The rows come from 7 hidden closed curves, with some noise, and rows from the same curve form a group. Each curve winds through 8 dimensions. The rows are also pushed far along 5 directions, which tell nothing about the answers.
In the rows, 128 means zero.
Known rows, each followed by its group:
[115 185 139 153 120 100 116 148 115 123 104 112 140 128 124  68 129 101
 159]
X
[165 140 136 162 148 135 128 116 143 127 193 152 128 144 148 163  99 138
 107]
H
[ 95 200 134 187  88 120 107 148 134 131  13 121 112  87 140  90  93  94
 150]
H
[146  84 161 107 153 134 165  99  73 112 187 119 154 163 126 174 144 174
 148]
G
[121 125 172 154 115 159 139 100 110 123 161 129 142 109 160 164 108 154
 105]
B
[135 136 117 162 139 124 113 139 150 149 142 134 133 138 135 117 116 124
 142]
D
[ 90 115 119  88  89 121 138 119  86 143  98 122 117 144 109 136 157 118
 141]
D
[123 135 134 121 132 129 123 116 120 137 128 100 153 132 135 112 118 154
 129]
B
[145  56 119  76 163 133 124 133 132 122 120 160  95 126 134 185 148 128
 126]
H
[127 117 137 166 113 134 106 139 141 150  77 123 128 110 113 136 131 150
 146]
C
[150 163 172 172 112 120 123 116  89 110 133 106 147 123  95 119 108 173
 153]
D
[134 105 117 108 123 132 123 133 159 141 120 150 117 151 103 141 125 118
 101]
D
[123 114 114 125 135 119 137 150 138 125 124 140 116 114 114 135 151 119
 144]
X
[ 83  70  79  61 112 152 145 123 120 118  96 135  92 126 140 128 160  86
 138]
D
[149 143 117 130 138 133 139 117 124  88 116 131 110 114 148 119 111  96
 116]
X
[ 98 121 141 105  96 157 125 111 116 119  95 121 131 145 139 115 140 128
 134]
D
[111  78  82  74 145  95 110 173 137 183 166 125 119 147  76 119 185 119
 138]
C
[137 118 153 135 133 128 113 127 157 133 102 166 127 132 140 146 117 113
 114]
G
[156 125 130 137 148 130 138 131 156 100 178 162 125 135 140 124 135 103
 121]
C
[134 140 122 148 130 110 137 130 114 133 154 120 143 137 118 127 156 157
 172]
C
[115 122 165 144 110 133 131 130 100 140 123 105 150 132 102 132 141 159
 137]
F
[105 172  85 112 113  88 122 157 122 147 150 131 116 160 105  75 157  76
 153]
X
[136 113 127 119 166 130 103 153 155 134 118 134 119 110 149 132 113 120
 117]
X
[115 147 133  92 130  92 144 124  80 119 152 116 141 135 121 114 163 135
 156]
B
[156  95 171 162 153 168 100 126 174 125 122 139 143 116 152 152  92 169
 108]
X
[119  83 136 170 117 143  77 163 177 193  58 118 130 101  75 144 107 179
 129]
G
[ 90  61  76  63 136 128 114 179 158 173 104 117 105 142  88 117 176 101
 125]
F
[127 147 136 148 139 168 127 104 157 115  54 134 107  77 224 168  78 109
  74]
H
[121 125 111  89 120 133 171  95 107  86 144 144 112 114 151 153 131 116
 116]
H
[106 108 115  30 127 107 152 101  93 108 129 154 112 133 153 144 155  88
 109]
B
[ 98 113 120 137 121 155 122 154 153 143  80 110 121 115 129 114 127 108
 115]
F
[133 118  85 109 123  82 138 134 109 131 182 116 154 162  69  65 186 136
 196]
G
[111 152  89  44 115  88 169 123  51  90 163 116 101 156 115 110 209  95
 168]
B
[170  82 165 156 151 125  98 117 162 178 146 137 167 152 100 173 104 201
 112]
B
[174 134 119 125 150  96 142 134  84 117 205 115 127 173  81 128 161 145
 157]
C
[153 104 105  90 141 122 115 143 147 112 151 149 107 155 103 115 158 111
 131]
D
[ 74 160 164 151  82 154 158  99  74 103  50  97 140  98 169 114 113 119
 148]
X
[120 117 133 129 127 135 113 144 129 142 134 113 129 128 127 127 166 139
 135]
G
[149 134 129 139 119 114 142 123  89  99 146 113 131 134  87 112 150 146
 171]
X
[ 99 146 141 146 102  96 152 127  53 124 133  68 176 133  70  71 170 180
 220]
X
[ 94  89 170  71 104 152 144  90  77  93  79 102 148 102 139 132 144 171
 141]
H
[118 139 128 110 109 145 138 112 110  90 108 117 120 134 151 100 153 103
 134]
X
[150  87  86   6 153 123 169  81  87  90 222 143 110 189 163 160 194 110
 109]
D
[139 118 167 121 159 159 142 101 137 109 143 160 130 129 201 182  82 121
  85]
F
[110 124  97  91 140 109 122 160 159 138 144 178  94 134 136 125 132  54
 109]
C
[133 150 114 154 110 124 147 107 109 123 135 110 140 146 120 107 127 124
 142]
G
[138 122 144 134 118 129 130 101 118 117 105 115 151 126 120 121 123 157
 137]
D
[130  61 103 135 158 147  89 182 232 194 103 162 116 156 111 149 129 108
 101]
C
[143 119 125 119 131  90 100 149 135 144 133 131 138 129  67 106 139 156
 154]
H
[ 66 168 133 162  67 139 132 116  80 147  30  86 130 101 134 106 100 120
 151]
X
[127  87 168 112 134 147 142 120 103 129 142 116 142 139 121 163 147 161
 118]
F
[132 115 135 152 120 154 134  96 141 132 115 125 143 123 147 146  92 150
 109]
G
[110  81 187 149 121 117  84 137 127 187  92 104 188 118  79 131 131 227
 172]
C
[138 163  93  93 122  84 161 118 114  83 161 160 111 135 125 100 169  72
 141]
F
[ 88 153 152 175  70 141 126 124 110 128  83 121 141 126 114  95 128 121
 160]
C
[130 146 130 132 130 108 101 139 136 139 121 134 127 117 125 110 114 123
 130]
H
[130 125 140 118 145 117 142 124 126 123 166 125 152 118 135 133 142 153
 131]
H
[148 160 123 112 106 117 150  93  86  96 189 120 134 183 117 107 161 126
 139]
D
[123 188 151 149  96 121 130 104 110  95  91 129 131  98 155 102 116 109
 119]
G
[146 208 129 189 114 148 171  97 123  81 144 148 105 132 191 141  88  65
  88]
X
[ 59 157 109  85  82 110 123 129 106 127  53 115 121  95 137  76 148  87
 146]
X
[120 127 134 110 130 113 132 120 104 148 141 120 143 149 122 144 132 157
 139]
B
[108 104 105 103 126 142 120 148 159 151 138 137 123 158 123 121 147 113
 125]
D
[111  93 105 129 130 143 108 144 168 152  59 125 116  78 137 141 120 135
 119]
H
[185 178  87 160 163  93 101 146 187 147 173 145 120 152 134 114 133 109
 106]
F
[104 167 120 111 113 112 149 132  95 117 138 133 110 135 134 118 132  82
 127]
G
[135 124 106 112 137 132 151 112 109 107 158 101 140 141 135 115 161 144
 149]
F
[141 137 111  89 158  99 128 137 146 139 162 155 119 149 147 141 148  97
 100]
B
[143 185 132 155 116 115 121 112 114 105 154 111 147 127 128  78 105 140
 146]
D
[108 135 112 120 123 114 120 132 153 140 102 149 126 114 139 118 120 113
 135]
C
[178 170  96 150 131 119 145 110 148 110 214 152 119 174 134 126 136 100
 105]
F
[133 206 134 135 120  99 136 126 121  86 154 149 122 115 151  87 123  79
 117]
G
[134 133 177 165 123 151 139 108 109 108 113 108 155 128 139 129 119 159
 139]
B
[107 127 162 122 124 117 127 125  86 135 104 110 147 123 134 128 143 145
 157]
G
[141 143 122 138 117 123 135 119 128 103 132 150 120 146 114 116 112 116
 144]
C
[129  94 146 116 142 135 128 128 125 140 106 119 139 137 132 155 151 155
 133]
B
[115 125 131 111 135 118 121 151 124 141 137 132 120 132 117 119 125  94
 113]
C
[106 130 129 103 109 157 179  93 102  64 102 146 109 119 183 130 127  69
 118]
D
[104  99 111 115 112 153 128 132 141 135 105 156  97 128 139 151 112  91
 116]
C
[118 114 164 174 135 152 108 150 168 152  84 153 130 127 145 154  99 125
 124]
C
[114 203 153 174  98  88 111 140 110 144 137 128 143 122 107  91 116 121
 147]
B
[147 110 111 141 139 121 131 137 136 117 151 136 120 111 106 128 134 133
 145]
H
[123 132 121 139 128 123 132 150 113 118 122 129 109 119 107 118 121 103
 146]
C
[101  79 109 112 128 140 115 146 159 179 112 127 127 124 123 154 147 141
 119]
B
[ 74 119 112  85  90 146 157 121  99  98 102 144  95 113 146 125 148  79
 142]
X
[120 137 137 123 131 125 144 140 118 106 132 133 126 125 135 119 155 101
 134]
F
[144 106 152 155 128 167 136  94 123 115 114 128 129 113 152 170  85 151
 109]
D
[130 126 137 121 121 140 112 129 140 131 109 145 115 147 136 138 120 117
 118]
H
[148 165 138 179 134 129 121 121 139 115 103 118 141  96 136 122  75 163
 139]
H
[113 155 125 102 104 140 169 105  93  70 112 133 106 139 162 109 159  64
 125]
B
[131 123 117 123 133 127 124 123 150 128  99 147 123 135 133 126 105 111
 124]
F
[130 125 147 136 126 137 124 107 147 141 107 144 139 129 141 150  83 131
  93]
F
[106 114 156 108  97 123 143  92  78 123 103 112 153 116 107 132 123 166
 147]
F
[139  99 122  96 135 123 116 130 160 143 162 168 123 165 123 148 148 123
 114]
X
[134 131 115 132 126  91 109 137 116 158 158  99 154 123  73 103 137 180
 159]
F
[147 156 106 152 105 115 111 120 163 142 170 141 136 153 108 102 137 129
 120]
G
[132 134 171 182 129 166 121 127 137 131 126 122 141 131 141 144  77 142
 107]
F
[117 141 110  67 122 101 164 104  68 109 176 124 130 161 125 127 163 125
 152]
B
[129 145 169 228 110 138 102 150 137 154 108  99 166 126  91 101 115 176
 172]
G
[142 136 139 128 124 133 142 107  97 106 172 135 125 148 136 145 127 136
 135]
H
[132 209 149 239  97 128  97 132 154 162  97 110 147 119 131 107  75 147
 125]
H
[109 154 145 133 126 147 137 137 121 105 148 129 120 115 167 124 138 104
 118]
G
[109 138 138 144 117 129 142 139  87 124 121 104 126 126 121 126 153 129
 160]
D
[138 161 131 161 122 138 129 144 148 116 146 154 105 149 142 123 125  76
 113]
B
[141 123 180 175 146 129 108 132 156 138 106 129 168  99 128 133  93 176
 132]
G

New rows. What belongs after each?
[139 118 133 122 134 147 137 127 124 124 192 126 122 146 131 155 148 145
 108]
G
[140 150 150 169 131 111  87 151 156 153 151 129 153 135 103  90 109 143
 135]
H
[114 133 181 155 121 166 143 119 123 100 102 128 131  92 160 145  89 120
  93]
F
[ 92 103 144 145 119 130 101 160 129 179  66 132 121 115 119 159 121 139
 150]
C
[130 139 125 153 131 134 135 121 131 127 116 131 122 113 161 152 124 135
 135]
C
[152 128 148 165 130 122  92 140 155 146 128 121 150 137  90 100 111 151
 131]
B
[113 136 127 102 124 113 121 131 111 129 150 121 133 133 117  98 132 121
 137]
B
[145 135 139 136 142 130 100 147 152 146 131 125 125 126 121 141 110 149
 102]
D
[114  91 105 135 114  94 100 166 130 176 125 105 142 127  42  96 184 171
 195]
C
[189  75 174 164 191 154 111 119 157 141 151 129 153 121 157 206 114 207
 107]
H
[143 161 114 100 113 114 158  83  77  76 173 130 123 162 154 106 159 100
 147]
D
[130 104 136 122 120 153 151 104 102 112 160 122 125 126 140 166 143 153
 124]
B
[108 177 164 153  81 109 152  78  53  98 133 107 164 104 126 112 123 174
 181]
F
[109 153 128 104 102 102 159 118  69 107 184 118 138 152  92  97 152 119
 156]
F
[139 137 122 137 143  97 111 164 144 143 150 141 126 144 105 110 162 111
 150]
H
[106  98 137 120 112 130 135 123 118 142  74 138 125 117 113 148 119 124
 129]
D
[138 137 122 139 123 111 141 134 119 117 212 144 126 134 101 119 148 124
 142]
B
[ 92 145 118 142 104 139 140 134 110 111 101 109 123 102 143 102 153 114
 161]
F
[125 143 180 122 133 132 154  92  65  95 143 111 152 124 172 143 130 147
 139]
G
[147 140 146 127 149 135 125 137 123 120 130 111 127 142 141 130 133 121
 105]
F
[130 154 157 172 135 135 113 123 131 138 113 103 157 117 160 120 115 156
 136]
D
[ 81 136 145 122  85 139 138 116  97 130 117 101 146 105 116 117 140 162
 145]
G
[145 125 140 147 128  88 107 147 137 143 145 140 153 147  69  96 150 151
 172]
G
[140 152 133 186 138 115 118 135 142 148 139 111 165 131 120  94 110 145
 154]
G
[ 85  70 145  98 110 154 139 139  77 120  96  90 129 117  96 134 169 167
 177]
D
[125 115 149  95 120 146 165  66  78  83 120 125 142 130 166 150 118 148
 136]
F
[112 167 114 169 103 138 128 119 134 123 108 116 127  93 150 108 110 127
 137]
F
[ 74 103  99  59 113 123 141 132  92 136 118 115 112 111 133 134 169 121
 142]
B
[111 100  75  71 125 119 130 166 130 138 142 125  90 142  83 121 178 101
 129]
D
[102 131 128 124 111 144 142 132 131 119 126 133 128 135 126 114 119 109
 124]
D
[154 106 135 149 136 143 109 136 141 140 137 115 137 157 102 131 124 159
 134]
B
[123 125 108 136 115 152 113 136 187 130  60 179  88 126 149 141  87  68
  94]
C
[132 128 102 121 152 116 118 159 173 131 136 143 120 116 133 109 144 104
 123]
X
[120 103 101 141 121 103 110 158 155 177 121 123 141 116  55 125 135 178
 162]
H
[128 144 136 130 142 125 127 144 158 117 110 153 123 122 144 125 113 105
 123]
H
[137 144 137 155 143 120 119 124 122 136 151 103 155 116 139 113 114 157
 136]
G
[132  83 107 120 132 109  94 181 131 175 116  92 129 151  39 107 183 166
 172]
F
[120  96 129  96 136 117 128 133 140 138 119 147 132 111 110 153 133 150
 130]
H
[142 141 103 105 148  88 117 163 141 124 135 146 111 144  99  95 141  86
 138]
F
[123 122 132  95 112 141 140 110 116  94 147 150 109 127 148 141 158 116
 123]
X
[102 139 121 155 115 135 126 141 132 130  86 116 123  92 128 106 115 117
 140]
C
[144 106 183 135 153 149 128 129 101 113 129 101 150 134 121 141 112 171
 131]
F
[141 110 133 131 141 153 125 136 140 119 110 130 112 141 139 149 130 127
 121]
B
[167 123 125 144 148 130 113 146 139 136 154 108 126 153 103 128 148 146
 122]
F
[143 149 105 156 121 149 113 120 205 128  90 186  96 128 172 145  88  78
  84]
C
[128 136  92 161 148 126 101 167 218 170 102 157 118 124 141 111 102  81
  98]
D
[ 96 135  69 105 120  85 117 173 139 157 138 128 120 130  81  69 154  89
 163]
G
[128 136 126 133 120  98 132 128 120 118 123 132 142 114 102 105 148 139
 165]
F
[120 165 101 133 124 103 118 167 130 115  94 126  98 112 115  79 151  72
 149]
X
[ 98 130 120  97 105 133 149 129  99 113 135 130 111 145 120 115 140  89
 127]
F
[136 123 155 121 144 135 131 128  98 128 166  99 140 129 129 145 141 163
 122]
F
[138 122 123 118 129 121 177 104  72  98 176 119 133 151 116 145 158 141
 159]
X
[ 96 100 119 120 104 123 100 130 124 179  54 115 125 104 107 136 114 151
 143]
D
[152 178 157 188 116 156 134 110 117  92 129 111 136 140 148 114  92 131
 125]
B
[129 126 163 134 139 151 125 123 111 130 138 102 137 116 156 155 119 156
 102]
F
[149 129 107 131 128 138 132 127 136 107 121 126 113 153 118 111 133 108
 132]
F
[132 176 127 160 102 129 135 133 112 112 120 118 108 131 121 117 133 101
 123]
D
[134 115 168 137 137 149 134 113 116  93 116 132 138 105 159 133 119 136
 133]
G
[120 135 131 144 109 113 138 136 118 132 126 136 131 146  86 117 128 118
 147]
D
[108 139 130 134 124 134 121 120 124 135  96 112 132  99 161 116 111 121
 122]
G
[152 121 136 162 134 134 111 122 142 126 141 126 145 143 118 112 119 155
 154]
D
[102  89 152  82 128 166 158  86  94  99 119 151 109  95 197 194 108 119
  99]
H
[156  77 129  98 152 134 129 114 158 137 140 160 126 138 133 180 127 138
  87]
F
[153 164 144 160 128 133 127 101 127 117 161 132 142 162 164 122 120 127
 126]
D
[138  67  86 102 155 144 111 149 187 174 131 137 116 156 116 155 131 128
 100]
C
[125 137 116 137 144 152 131 138 160 147 145 134 115 148 166 142 106  84
  76]
C
[117 114 123 117 107 127 137 120  99 116  92 123 114 119 120 133 162 129
 155]
C
[119 120 119 117 126 112 141 147 125 112 129 125 134 121  95 101 168 130
 164]
H
[154 163  86 158 142 131 123 147 186 123 159 137 114 155 150  95 144  77
 109]
D
[151 168 148 137 128 120 146 107 110  90 170 139 144 164 140  99 129 108
 135]
X
[145 133 126 141 153 137 134 140 142 114 174 141 119 129 136 136 106 118
 114]
D
[121 131 170 157 122 168 138  94  93 118  95  94 141  88 175 161  92 163
 109]
C
[ 63  62 140  40 126 164 173  97  62 110  64 104 119  89 182 177 140 128
 120]
G
[ 98  69 129  94 115 158 144  97  96 141  84 126 116 127 160 185 134 131
 122]
D
[104 129 123 110 125 115 120 135 138 152  95 141 124 109 135 142 120 127
 123]
H
[129 123 146 117 116 140 123 112 139 114 101 162 111 116 148 151 111 107
  99]
G
[130 166 173 184 108 156 144  77  97  96 119 117 153 118 178 121  76 138
 129]
G
[124 149  83 133 123 104 125 153 154 146 125 147 105 140 126 119 161  90
 144]
C
[140 123 163 119 139 121 149 113 107 100 150 131 149 122 125 133 123 141
 123]
F
[ 98 151 138 148 120 156 131 131 133 145 105 119 120 128 172 133  96  90
  88]
C
[130 141 113 167 117 133 115 141 166 156 113 147 117 137 113 137  94 117
 117]
B
[125  94 145 110 120 129 112 133 109 136  90 122 119 121  97 150 134 156
 139]
D
[129  58 114  79 146 129 130 132 139 134 123 154 110 121 135 178 182 136
 134]
F
[107 118 120 134 110 154 139 139 134 129 109 126 109 126 124 137 138 111
 119]
G
[144 169 113 147 137 113 154 126  85 107 169  97 128 132 121 114 126 132
 147]
C
[133 123 137 116 121 132 131 119 129 115 128 138 122 110 121 145 115 138
 108]
G
[132 143 133 139 133 123 143 115 117 117 183 146 127 123 143 144 111 125
 121]
H
[131 131 108 155 125 151 103 153 173 137  84 150  88 123 145 135 119  85
 110]
F
[125  91 125 168 124 152 103 136 179 166 102 135 139 122 116 142 109 165
 138]
C
[188 169 150 146 152 106 145 121  97  72 238 131 136 158 113 110 146 134
 143]
B
[129 105 103 157 128 146 117 137 161 162 140 120 134 146 116 129 121 144
 133]
D
[103 131 127 134 110 126 116 140 139 138 123 107 151 115 101  76 136 143
 149]
H
[145 152 127 176 132 113 115 140 153 141 176 127 148 127 114 104 132 139
 137]
C
[ 87 116 124 124  97 137 141 118  88 123  76  80 149 104 117  98 152 164
 184]
F
[113 146  93 121 121 119 140 142 117 141 170 111 126 162 108  94 150  97
 132]
C
[107 214 170 176 105 137 172  87  61  72 117  98 151 102 194  95  94 104
 138]
G
[103 136 139 120 121 113 145 129 105 117 160 134 140 109 127 113 130 125
 149]
H
[ 87 125 161 124 113 140 121 124 126 129  71 123 147 103 141 115 104 136
 137]
D
[132  94 166  97 151 127 129 120 124 121 143 163 129 118 147 180 114 140
 110]
H
[ 95 104 107 107 110 102  99 173 120 173 124  97 134 137  63  93 206 152
 181]
G
[151 119 109 112 156 125 114 139 177 139 143 179  99 132 144 161  96  93
  79]
B
[107  96 132 102 137 112 110 164 123 162 126 125 125 133  92 121 137 118
 130]
C
[100 118 142 102 120 138 125 137  98 136 107 102 120 112 136 138 145 129
 119]
F
[124 209 111 177  98 118 137 123 111 112 125 105 118 114 139  86 118  87
 123]
C
[113 111 174 160 124 185 142 115 122 107  80 102 140 100 165 146 106 147
 114]
F
[134 123 110  91 140 123 104 148 155 136 120 146 100 128 126 132 128 106
  99]
D
[196 106 123 125 187 128 119 110 176 124 235 155 148 161 159 148 130 149
  96]
G
